Each new row is followed by its nearest point in the smallest flat space through zero that holds the last named rows.
(in the rows, 128 means zero)

k222 (6 x 19)
[[148 154  76 197 121 170  52 109  83 108 146 133 110 155  85 153 202 146
  144]
 [114 122  78 171 118  85 135  54 131 116 100 102 182  99 110 147 182 156
  169]
 [125 107 100 169 149 149 138  92 108  81 113 119 123 156 154 148 183 129
  116]
 [140 153  58 119  87 164 124 135 127 149 115 105 160 192 132  95 165 116
  141]
 [119 126 138 126 177 142 149  94 129 150 119 156 113 129 189 189 137 153
  150]
 [143 167 155 142 138  97 101 143  94 133 165 180  71 113 193 171 138 135
   95]]
New rows:
[162 148 160 135 134 110 118 148 130 122  99  59 133 114 112 116 128  94
  82] : [129 119 136 129 111 110 130 145 127 103 132 116 129 121 112  99 119 111
 102]
[189 127 125 120 113 172 129 115 133 142 130 131 113 125 125  90 111 152
 136] : [132 133 124 117 125 154 119 142 131 143 130 128 127 144 114 120 120 126
 136]
[158 126  94 121  97  72 103 154 121 150  91 149 133 125 157 146 149 144
 154] : [134 163 104 128 103  93 121 121 123 154 133 136 141 121 153 134 146 137
 137]
[140 116  82 143 157 108 108 156 132 130 117 127 138 132 134  84 129 154
  97] : [132 131 116 132 112 122 126 134 124 118 128 120 133 136 127 112 137 119
 117]

k470 (6 x 19)
[[100 141  84 213  86 123  85 203 114  86 140 123  93 165 154  95 161  30
  139]
 [133 117  83 203 116 130  97 206 100  89 135  88 163 134 164 136 115 113
  139]
 [108 119  70 145  96 204 131 169 160  45 167  66 147 140 144 105 185 165
   80]
 [113 117 125 183 103 129 115 189 121 112 157  97 149  89  85 107 141 129
  161]
 [ 95  94  76 187  93 109 106 176 137  86 139 138 160 121 102 100 129 161
  160]
 [131 148 110 151  94 149 118 138 154 118 104 151 142  89 115  35 165 144
  143]]
New rows:
[150 121  59 130  77 117 133 136 104 141  99 115 176 165  96 144 120 127
  68] : [127 116  97 138 127 129 122 136 129 106 124 127 145 145 151 136 119 146
 120]
[125 119 131 161 117  86 177 107 131 128  98 115 105 126 146 126 130 105
 139] : [126 131 130 134 128 113 122 127 122 136 121 143 117 136 132 127 123 108
 136]
[119  99 194 123 129 124 130 188  65  99 124  80 122 145 197  97 145 123
 153] : [144 139 131 154 132 141 118 163 106 124 134  92 133 124 150 138 127  98
 126]
[132 165 126 120  89 138 116 134 130 124 158  78 113 102 141 122 146 134
 160] : [132 139 138 137 121 152 129 148 128 123 142 100 128 109 119 114 149 119
 125]
[137 128 159  84 118 135 134 156 137 117 111 130 142 126 197 137 114 125
 109] : [151 140 125 116 142 144 130 120 122 129 113 117 135 137 166 137 121 128
 108]

k30 (6 x 19)
[[120 128  95  86 124 161 182 103  83 107  76 130  73 160 160 122 108 114
  120]
 [148 155  85  64 168 134 102 141 131 177 155 163 107  97 128 117 150 157
   82]
 [ 91 143 171 112 156 142 160 124 151 117 111 128  90 167 123 131 138 117
  162]
 [103 164 134  90 164 165 135  88 135 152 116 139 115 109 119 101 115 161
  140]
 [ 95 129 111 100 117 109 168 107 134 112 122 127 141  81 133 163 126 158
  101]
 [120 120 166 131 136 183 112 130 182  89 143 138 153 117 134 119 176 126
  126]]
New rows:
[125 138  88 103 100 114 106 147  89 108 111 126 138 113  94 118 103  93
 142] : [143 122 104 135 113 116 127 126  99 136 121 123 128 129 133 126 108 125
 122]
[129 112  87 176 102 146 168 102  93 115 148 161 123 158 147 172 137 204
 159] : [123 119 115 132 107 123 149 114 110 113 111 119 133 122 137 137 112 128
 124]
[137 160 145 146 142 138 179 117  97 108 168  98 115 112 124 136  81 126
 155] : [111 134 136 137 124 120 146 107 116 130 111 116 126 132 121 128 101 133
 149]

k229 (6 x 19)
[[171 171 162 132 159  66 121 162 108  41  71 121 138  90 147 124 115 122
  112]
 [123  50 169 125 144  57  91 155 120  83  96 108 146 122 115 140 147 154
  130]
 [167 142 144 111 107  92  57 152  62 123 103 108 102 136 152 121 186 147
   92]
 [131 106 147  53  75  96  98 140  93  81  79 129 114 137 131 152 144 157
   71]
 [129 179  88 161 119 119  76  99 151 171 130 184 167  71 139 159 147 156
   74]
 [130 129 134 109 121 106  80 124 131 144  85 116 158 134  78 143 152  84
  136]]
New rows:
[168 145  83 106  86 119 103 144 144 110 168 174 103 174 121 141 143 155
 115] : [129 138 116 108  98 141 118 121 113 140 133 140 112 132 144 134 139 149
  97]
[ 94 149 157 101 125  98  90  86 163 150 132 117 141  99 126 162 167  80
 105] : [124 137 119 120 117 116  89 114 141 150 103 139 158 118  98 149 144 110
 117]
[104 170 151 144 137  94 150 132 129 148 118 146 120 141 107 146 130  96
 166] : [133 146 129 137 143 130 131 127 138 132 118 121 141 127 110 124 122  95
 149]
[146  87 129 128 117 140 117 105 136 130 145 117  91 128 170  94  85 107
  92] : [126 120 127 123 121 141 145 131 118 125 145 127 108 138 146 121 124 145
 124]
[156 120 123 100  94 141 100  98 162  84 136 146  88 152 169 164  96 156
 157] : [120 120 127 103 108 137 148 127 124 110 130 137 113 132 142 133 115 150
 108]
[104 168 172  85 130 159 122 121  90 169 147 160 100 127 142 146  95 108
  92] : [132 162 112 102  98 157 136 117 117 139 130 138 111 137 137 129 126 125
 106]

k855 (6 x 19)
[[195 144 113 145 148 198 116 101 139 144 107 130  93 125 145 149 146 132
  123]
 [155 104 128  96 146  98  85 134  57 151  71 130 152  94 132 131 118 124
   94]
 [119 128 117  83 176 160  90  87 112 179  84 166 137 142  70 181 116 123
  137]
 [153 211 157 168 144 126 145 147  89 126 113 131 131 105 125 180 107 208
  136]
 [ 96  99 138 165 146 199 123 132  81 119 101 147 145 151  80 159 151 142
  105]
 [151 139 191 153 129 139  93 138  38 148  97 141 188 193  42 148 126 118
  140]]
New rows:
[143 125 135 117 147 118 136 148 137 112 141 123 107 145 129 125 150 124
 197] : [137 143 134 130 119 123 134 123 149 129 146 125 124 144 126 122 126 120
 146]
[152 124 113  83 120 143 116 133 108 124 104 161 149 185  94 135 123 154
 128] : [132 127 138 119 139 138 109 118 108 147 112 140 143 149  94 142 125 118
 134]
[132 122 115 137 120 127 106 116 102 124 122 131 114 146  93 136 130 113
 131] : [132 120 135 128 131 139 116 123 114 136 120 133 138 145 108 131 132 116
 129]
[139 139 137 146 155  99 126 130 140 131 132 147 112 117 145 132 127 132
 136] : [138 147 127 125 129 117 132 128 135 130 130 126 122 117 140 132 120 139
 133]
[140 146  96 128 190 129 119  90 197  98 180 114 158 191 115 117 173 121
 128] : [126 132 122 127 122 154 137 106 181 132 157 132 112 163 116 123 136 104
 155]
[139 158 124 103 146  90  59  74 118 145  95 104  86 127 106  98 127 135
 108] : [161 134 121  91 142 108 100 111 120 159 105 132 129 117 131 132 115 115
 131]

k262 (6 x 19)
[[120 126 108  72 121 133 100  35 147 104 129 141  84 185 124 113 170 143
  152]
 [ 83  73 102  30 155 130 102  88  74 160 110 114  82 131 159 126  99 123
  213]
 [140  92 129  81 138 159  30  59 146  85 136 127 122 109 149  82 173 119
  138]
 [105  99  90 121 156 111 152  76 126 105 160 111 111 175 177  92 112 113
  122]
 [151  97 122 107 146 143 167 104  89 146 156 127 104  96 155  95 170  53
  129]
 [140  91 111  62 140 113  93  43  85  86 120 135 125 126 159  75 143 137
  106]]
New rows:
[139 139 147 138 137 122  98 136 143 181 126 128 197 101 126 145 141 110
 138] : [137 129 146 141 125 144 107 162 134 137 124 127 142  92 119 136 131 121
 132]
[122 173 129  77 142 128 123 144 164 156 166 107 127 133 140 133  70 132
 120] : [107 125 122 134 134 126 125 141 137 134 129 118 127 141 134 138 103 137
 145]
[112 120 125  96 148 197 162 133 114 131 127 117 133 129  85 108 115 139
 112] : [129 126 128 119 128 127 137 129 115 137 124 130 123 124 127 131 129 123
 134]

k935 (6 x 19)
[[172  97 137 170 110 185 186 161 138 130 220 103 119  91 142 122 116 185
   91]
 [ 87  89 138  83 132 151 135 152 166 110 153 113 149 118 162 118 118 119
  114]
 [112 139 177 131  51 147 128 167 110 183 218 119 147  73 175 149 128 180
   96]
 [ 84 100 168 164 113 171 139 112 194 153 157 134 105  80 151 113 127 186
   59]
 [139 114  98 134 126 145 125 124 210 128 196  61  64  78 141 119 162 199
  166]
 [117 142 162 124 108 158 169 132 143 135 167 127 145  82 169 117 106 187
   94]]
New rows:
[148 128 107 125 106 129 106 169 197 110 132 142 126 136 125 126 119 128
  69] : [115  98 131 135 132 145 128 133 151 126 139 125 122 126 129 123 129 125
 109]
[130 138 146 131 131  92 129 100 102  59 133 131 133  80 125  90 162  72
 166] : [134 142 114 108 140 113 126 124 121 114 111 123 133 138 126 127 127 117
 154]
[142 124 197 176 140 135 140 124 120 149 113 104 118  81 177 134 108 138
 129] : [127 141 148 147 115 139 143 120 129 142 138 137 128 107 137 125 121 161
 104]
[168 115 145 104 126 110 100 141 167 128 131 129 112 112  95 129 133 118
 140] : [129 118 114 128 130 123 112 130 140 128 134 114 112 131 121 131 142 123
 144]
[118  63 178 124 106 106 118 124 126 166 129 117 140 119 117 142 127 125
 153] : [108 111 137 127 108 126 102 142 128 147 142 128 128 128 131 139 139 114
 119]

k694 (6 x 19)
[[152 129 118 124  78 183 156 157  98 118 163  99 173 112 137 149 167 157
  133]
 [131 127  94 118 100 116 167 147 145 104  86 197 151 126 113  70  87 197
  105]
 [155  79 105  85 138 126 134 103 108 122  66  71 103  95  89  93 161 130
  118]
 [118  93 126 190  84 124 104 128 156 112 117 102  83 142 110 108 113 126
   94]
 [115 172 140 109 108 171 125 153 136 132 143 177 161 110 182 167 176 147
  122]
 [ 97 149 147 143 157  85 145 151 134 191 143 122  93 107 101 142 118 121
  104]]
New rows:
[135 197 114  62 148 126 134 124 134 176 125 131 135 131 124 122 143  89
 130] : [123 153 137  84 173 116 137 125 117 156 124 143 136 109 135 144 145 119
 140]
[141 126 136 129 186 110 118 153 123  59 103 162 139 150 131 129 109 178
 197] : [141 132 117 106 148 120 130 109 126  99 119 167 158 153 139 108  94 131
 158]
[141 127 109 167 137  94 132  92 137  63 145  92 180 145 132  94 146  90
 115] : [146 105 121 141 121 134 115 107 121  96 134 107 134 156 126 117 109 114
 149]

k679 (6 x 19)
[[183 113 105  99  87 165 109 145 157 156 110 103 115 138 186 127  98 134
  174]
 [193 149 137  62  31  85 101 149 170 147 123 140 159 132 148 120 111 122
  174]
 [132 154 170  97 111 183  52 129 195 140 130 184 132 150 129 104  80 132
  146]
 [171 130 216 119  74 150 139 155 171 165 132 139 146 124 102  94 159 168
  134]
 [186 121 153 111  98 148  98 118 148 154  89 109 111 139 112  80  33 172
  159]
 [219 177 121  95  93 138 113 181 153 133 197 153 164 106 157  99 127 113
  177]]
New rows:
[139  47 113 145 160  95 188 105 140  68  89 144 127 113 108 130 147 111
  97] : [101 109 120 148 142  98 160 113  96 121 110 105 121 125 112 142 147 131
 106]
[135 117 178 126 165  98 123 129 163 120 120 138 144  93 142 149 131 146
  99] : [116 130 152 131 125 125 130 127 134 129 129 140 134 129 111 126 142 133
 117]
[121 156 117 135  95 136 114 118 149 105 134 140 156 103 180 115 149 112
 201] : [145 143 110 105 108 133 112 146 147 129 148 143 141 128 162 138 139 106
 149]

k775 (6 x 19)
[[112  74 109 135 145 152 122 118 134  93 103  71 130 132 115 131 113 112
   96]
 [119 159 109  90 162 130 154 125 147 115  80 124 137 162 100 107  76 141
   88]
 [141  93 146 163 127 125 131 110 193 137 177 120 146 167 127 106 161 104
  134]
 [108 131 110  77 179 154  91  92  97  68 102 111 143 100 162 188 145 136
  129]
 [130 182 151 128 176 106 139 100  44 148 165 157 106 168 123 134 117 180
   90]
 [131  94 133 127 113 147 168 123  99 152 153 122  58 126 161 134 116 122
  148]]
New rows:
[136 126 102 160  99 140 100 172 171  88 165 125 151  91  86 124  81 154
 117] : [127 120 121 153 103 119 109 155 146 125 106 116 157 113  98 112 126 118
 119]
[140 110 143 125 124 139 110 161 156 120 144 168  84 162 103 143 120  85
 167] : [136 118 132 128 111 131 144 132 156 142 140 135 117 131 140 119 133 115
 150]
[138  87 159 152 113 150 159 130 136 155 150 171  82  84 125 144 127 139
 121] : [135 107 137 143 101 131 148 136 113 154 152 131  89 120 144 125 129 121
 148]
[ 94 154  96 162  91 173 144 128 122 126  93 105 119  99 138 102 117 107
 165] : [125 113 114 123  97 137 134 154 130 129  99 119 114  97 129 127 112 115
 142]
[100 123 165  82 116 121 160 126 140  97  91 168 168 105 166 133 118  92
  96] : [124 144 115  93 134 136 129 129 152 113  99 135 139 118 137 135 121 124
 140]

k953 (6 x 19)
[[145 104 123 133 169 129 137 191 112 111 112  92 115  73 117 133 163 195
   97]
 [129 149 119  73 137  95 141 145 161 190 146 118 150 177 104 142 129 116
   93]
 [130  74 184  84 111 152 131 153 179 111 149  94 150 113 191 100 143 112
  132]
 [ 83 154 145 104 144 151 191 102  62 120 112 136 155 126 111 139 141 134
  148]
 [150 118 127 167 200 128 176 133 132 118 157 137  74 115 142 183 190  73
  143]
 [129 126 115 130 159 159 106 138  88 148 146 125 109 100 158 115 120 176
  164]]
New rows:
[125 139  84  82 170 131 101 175 115 101 154 175 124 165 108 102 148  99
 169] : [130 139 117 122 148 129 128 125 123 156 147 134 118 140 134 137 128 123
 140]
[ 82 127 168 149 117 161 150 111 155  93  82 148 116 101 128 119 138  82
 134] : [115 114 159 147 105 140 155 103 128  74 110 136 136 118 135 129 140  91
 138]
[158 138 139 133 141 108 164 175 111  95 125 130  95  87 166 110 120  96
 128] : [138 107 138 145 145 136 139 140 132 104 130 121 111 104 143 136 152 122
 131]
[ 84 124 103 136 104 165 174  84 117 134 149 173 134 133 164 100  85 153
 105] : [105 141 134 119 111 147 126  98 100 130 126 141 143 135 137 113 106 130
 156]
[ 97  88 168 158 129 168 137  84 167 168 161 112 151 110 102 164 166 163
 126] : [125 119 142 116 139 136 145 134 130 125 134 120 131 123 139 131 142 123
 131]
[131 156  93 157 120 160 124 110  95 172  88 104  88 133 108 102 120  93
 162] : [125 151 106 151 133 132 116 103 100 138 130 151 113 135 121 133 111 128
 151]

k581 (6 x 19)
[[147  97 111 148 145 137 141 100  82 157 152 120 129 150 127 120  92 144
   72]
 [150 145 122 172 120  90 122  77  60 102 176 168 112 132 109 120  95  69
   62]
 [158 152 103 207 133  98 135 128 137 148 124 157  67 124 119 139 138  95
  116]
 [115  90 116 147 123 109 123 107 127 105 140  93 145 115  91 117 141  82
   83]
 [125 113 125  74 118 130 172 134 123  98 168 128 101 119 171 105 129 129
   79]
 [132 110  77 127 144 123 131 133  86 115 136 180  86 130 127  81 143  79
   38]]
New rows:
[147  96 120 124 152 147 116 152 157 106 124 124 142 130 131 129 146 124
 161] : [116 119 125 118 131 136 122 145 150 130 108 117 135 123 123 126 147 132
 143]
[148 108 165 131 120 195 135  90 147 129 119 202 143 130 136 177 102 150
  98] : [138 139 134 122 133 138 128 120 103 142 135 144 132 143 140 131 103 151
 131]
[135 106 109  76 118 121 101 109 111 128  95 145 113 105 118 131 128 137
 153] : [118 131 127 105 132 139 113 138 122 123 114 143 140 131 127 118 134 130
 136]
[120 116 154  99 111 120  93  99 125  76 198 127 175  79 116 125 161  44
 142] : [ 99 133 155 102  96  97 109 104 124  53 154 117 165 102 102 122 139  67
 121]

k622 (6 x 19)
[[ 78 131 119 140 145  62 118 145 104 191 122 145 145 155 125 153 110 101
   76]
 [134 188 140 130 115  81 201 120 114 131 160  93 204 148 147 111 135 123
  155]
 [131 106  87 133  86 112 148 136  74  89 148 200 135 148 159 152 158 161
  128]
 [147 166  81 127 103  75 123  85 131 224 141 134 131 187 200 105 115  96
  103]
 [139 140 139 131  77  79 108 105 117 112 175  98 139 109 142  97 133 140
  108]
 [ 75 109 109 152 146  53 147  90  82 103 158 101 144 106  99 175 133 168
  152]]
New rows:
[129 172  98 173 147 137 169 131 176 144 123 118  99 146 156  99 153 148
 109] : [145 146 117 123 132 139 142 114 142 152 122 123 130 147 149 118 125 117
 143]
[139 142  82 120  89 128  94 139 115 131 156 119 144  82  99 125 141 157
 101] : [130 118 133 130  99 109 104 123 117 108 150 126 121 111 129 118 133 140
 110]
[157 145 141 118 164 135 110 125  82 125 150 135 132 155 164 142  91  96
  83] : [128 135 126 126 120 119 122 139 127 151 125 143 132 144 141 122 124 113
 105]
[107 131 164 159  95 109 106 123 152  99  97 119  87  87 148 155 117 173
 111] : [121 105 136 131 118 122  94 121 126 105 138 118 107  99 111 128 128 143
 116]
[120 132 146 171 166 170 113  99 115 165  84 159 129 174 143  87 173 116
 123] : [136 132 114 122 143 153 130 134 142 161 103 148 117 153 142 130 122 109
 127]
